The rows of a group lie close to one hidden flat surface of 6 dimensions, which passes through zero. Surfaces can cross.
Some rows, each with its group after it:
[-26 -32 -28  32   7   4  23 -20 -24  18  33]
k792
[ -8  35 -45 -13 -17 -55  -5 -12 -59 -27  25]
k548
[-23  22 -12   6 -12   5  24   0 -47 -17  -8]
k810
[-10  17  30  -2  31  10  28  33  -4  19  21]
k835
[-14 -10   4   4   0   0  -7   7  -1  28   7]
k41
[-10  42 -51   2  26 -28 -26  -6   3  31 -14]
k406
[  3  11 -34  24  -5 -23  15  13   9  33  40]
k810
[  1 -20 -25  -5 -20  21 -30  38  41  -1  26]
k835
[-43  11  -8  24   4  30 -11   5 -18 -25   8]
k792
[  8   9  10  -8 -21 -19  15   1 -33 -44 -33]
k810
[ 29  -3  15 -21 -21 -34   8  37  18   5 -28]
k279
[  2  19  29  -9  23   1 -46 -26  32   6 -39]
k810
[ -5   7  -4 -10  61  27   3  28  37 -36  27]
k279
[  6  18 -30   0  -5  12  14  46  17  43 -11]
k279
[  8   8 -33   8 -31  40  -4   7  13 -56  22]
k406
[ 32 -33 -25 -13 -37  25 -48   3  57   0  27]
k835
[-31 -10 -28  11  35  13   3 -10 -12  42  26]
k792
[ 31  -3  -3 -24  -3 -59  14  22   8  21   1]
k406
[ 22  -5  39 -34  -9   9  -8  61  36  -6  16]
k406
[-18 -57  27  15  22 -32  23   6  -2  57  28]
k792
[ 17  16 -22 -17   7 -58  21   0 -27  53  -4]
k406
[-15  39 -33 -39  25  -7 -29  35 -12 -22  46]
k548
[ -5 -70  58 -21  24 -13  15 -16 -19  14 -28]
k810
[-12 -37  18 -10   2  22  21  -3 -31 -10  -7]
k810
[ -2 -14 -45  21 -31   1  22  -5 -21  18  52]
k548
[-47  12   5  16  19 -43  -3   8 -36   7 -44]
k835
[-30  28 -32  26   6  46  -8 -28 -20   4  10]
k41
[-10  20 -39 -27  27 -16 -12   8 -18 -24  30]
k548
[-34  36 -35  16 -14  12 -32   4 -23 -42 -27]
k835
[ 12  21 -27  14 -27  -2  -6 -50 -18 -61 -30]
k810
[-20 -60 -12  39   8  31  -4   1  45  -3  45]
k406
[-40  25  -3   6  33  35 -24 -13 -12  25  -7]
k41
[-10  -7 -19  47 -28  50  15 -29  -4  20   1]
k548
[ -2  11  15  -7 -18 -47 -11 -30 -37 -31 -55]
k41
[ 13  -8  -6   1 -21 -28  12   6  -6 -30  -6]
k835
[-33  15  -9   3   1  23 -19  27   1  63  55]
k548
[ 19  23 -21 -39  43 -16 -15   6   7  24 -15]
k792
[ 28  14   2 -22   2  15 -13  12  29  23   0]
k792
[ 16  -3   7 -12  -5 -29  13  -5  -8 -26 -18]
k41
[  5   6  46  11  20 -19  10 -13  14  34 -28]
k41
[-10  -7 -52  31 -55  32  -2  -2 -12 -10  33]
k41
[ 10  10  32 -27   4   5 -23  32  28  -3  -6]
k279
[-18  10  28 -16   3  52 -44  23  21  30  25]
k279
[ 16 -20   1 -12 -16   1   8  45  24  47  16]
k279
[ -6  10 -18   0  10 -49  10 -40 -47 -27 -20]
k548
[ 21  35  48 -44 -18  -8   9  10 -32 -10 -30]
k406
[-24  42 -43   6  26  48 -23 -25 -16   8  -5]
k792
[ 35 -12  -8 -13 -64  -5   7  37  15 -15   7]
k279
[-46  39 -33  22  11  31  -3  -6 -36 -14  -4]
k835

New rows. What belongs after each?
[-21  11  21 -10  16  48  -4  14  -4  36  21]
k406
[-37  22  16  12  22  61 -33  17  14  31  12]
k792
[  7 -10 -26   3   1  32   6   6  19 -33  16]
k548
[  7  -5  49  10  -7  -6   4 -19   8   9 -57]
k548
[  4  -5  10 -17  25  18  -7  32  36 -12  25]
k279
[ 58 -36  18 -25 -27 -69  29   6  13 -16 -13]
k792
[  6  -1 -19  14  13 -25   5  11  33  59  36]
k810
[  4   5 -15  -6  20  52  -8   2  29 -52 -11]
k548
[-22  -9  38  -6  17 -32  32  -3 -50  19 -32]
k810
[ 15  18 -10  -9 -26  -5   1  37   9  14 -30]
k279
[ 21 -33   9  19 -10   9  25 -12  22   0 -17]
k548
[ 35 -64  40 -23  -1 -42  12   5  23   3  -2]
k810
[ -7  16   7   6  16 -28   6   5  -7  41   1]
k810
[  7 -18  35  17 -31  34   6  11  29  25  31]
k792
[ 14   4 -52  20 -11 -16  40 -27 -22 -58  -7]
k279
[-43  -3  13  -6  18  51  11  25 -35  14   7]
k810
[ -4   3  24 -13  34 -25 -20  11  24  33 -18]
k406
[ -9  19  -6  -4 -19 -54  -2  -4 -41  25  19]
k548
[ -9   1  23  -6 -53  30 -40  -5  -8  23  16]
k279
[ 14 -45 -29   4 -29 -19  11  48  28  -1  46]
k835
[  1 -25  36 -11 -14 -21  -9  11  -1  59  -4]
k279
[ -3  10 -36  21 -13  -6  20 -11 -25  28 -20]
k279
[ -4 -16  32  16  25 -21  12 -44 -11  25 -55]
k548
[-31  34  -7 -23  24  38 -43   6 -10  -7 -13]
k41
[-24  39  22  -9  15  32 -44  -4   2  -9 -15]
k279
[  8  20  -4  -6 -10  -6   2   9  -3  -9 -34]
k279
[-37   2  17   0  47  10   9  47   3  49  25]
k835
[-17  18   5   2  10  35  13 -10 -39  39  15]
k406
[ 12   8  23 -38  38 -25  -3   3  -2 -27 -34]
k41
[  1  38 -26   1 -16  60 -49 -30  10 -26  -6]
k835
[ 22 -33 -30  13 -35 -31  40   7 -10  22  12]
k279
[ 21 -30 -34 -35  23 -29  17  51  18   1  42]
k792
[  2  -6 -15   4  73  28  39  -8  15  23  39]
k41
[-14  19  69 -23  -8 -15 -48 -15 -11  19 -47]
k279
[-49 -17 -45  -3  32  29 -23  -7 -37  41  33]
k41
[-24 -19  12  13  15  38 -18  -2  19   7  11]
k406
[-12   6  11 -33  17  -7 -21  69  15 -54   4]
k792
[-18 -31 -29  41 -33 -19  16 -37 -37  35  14]
k41
[  0  16  37 -25  25  -3 -41  42  46   4 -20]
k406
[ 26  -9  28 -30   8  -8   1  37  31  -6   9]
k41
[-20  14   4 -13 -52   8 -57  25  -7  -8 -21]
k41
[ 22   9   4  34  22   4  50 -27  19  10   2]
k41
[-25  32 -18  15  19  27  -7  -1 -13  45 -19]
k279
[ 30 -49 -28  15 -21  -8  12 -26  24  -7  31]
k810
[-33  -5  62  14   2   7 -16  13   6   5 -17]
k792
[  6  22 -12 -34  35  -5 -21  15  10  17  -9]
k792
[-50  -7   3  19  24 -44   9 -26 -56 -32 -31]
k792
[ 12   2 -16  15 -18 -53  33 -17 -33  17 -56]
k279
[ -6  64   3 -27  -1  54 -32  28   0 -17  -7]
k406
[-15   6 -39 -30  24   7 -17  -8 -39 -32   0]
k41
[-14 -25 -31   6 -29   3  -8  10 -14  10  34]
k41
[ 13  -6   1  27 -70   0  16   4  -6  21  14]
k548
[-23   3  -1   8  -2  28 -13  19   7 -12  21]
k792
[ 43 -18  -2   0 -17  -8  40 -49 -11 -12  10]
k835
[ 13 -62  45 -30   4  11   7  12  13 -16  -7]
k810
[ -6  16 -22   3  -3  13 -22   3  14 -25  -5]
k406
[-16 -38  -2  29  34 -33 -26 -19  37  -5 -20]
k406
[-14 -26 -18  19  23 -10  -9  -8  26  24   7]
k406
[ 35 -30  -5   9  -8 -66  20  -3  25  18  12]
k810
[ 20   5  10 -15   7   7 -32  27  62   7  14]
k810
[-11  37  -6   1 -24  36 -27  13  -3  -3 -17]
k279
[ 14  12   1 -13  29 -25  20 -30 -20 -38 -35]
k41
[ -8 -24 -42  25  36  -6  39 -19  -3  -4  29]
k279
[-23 -18  29   3  23  -8 -11 -23  -8  41   2]
k279
[-24  30 -28  18 -27  11  34 -21 -75 -45 -18]
k810
[ 34  39  -9  -8 -24   7  -5 -35  -5 -26 -42]
k792
[ -6 -14  35 -10  15  21  -5  26  15  32  20]
k406
[ 10   9 -24   2 -38  30  -8  -3  -1 -54  27]
k279
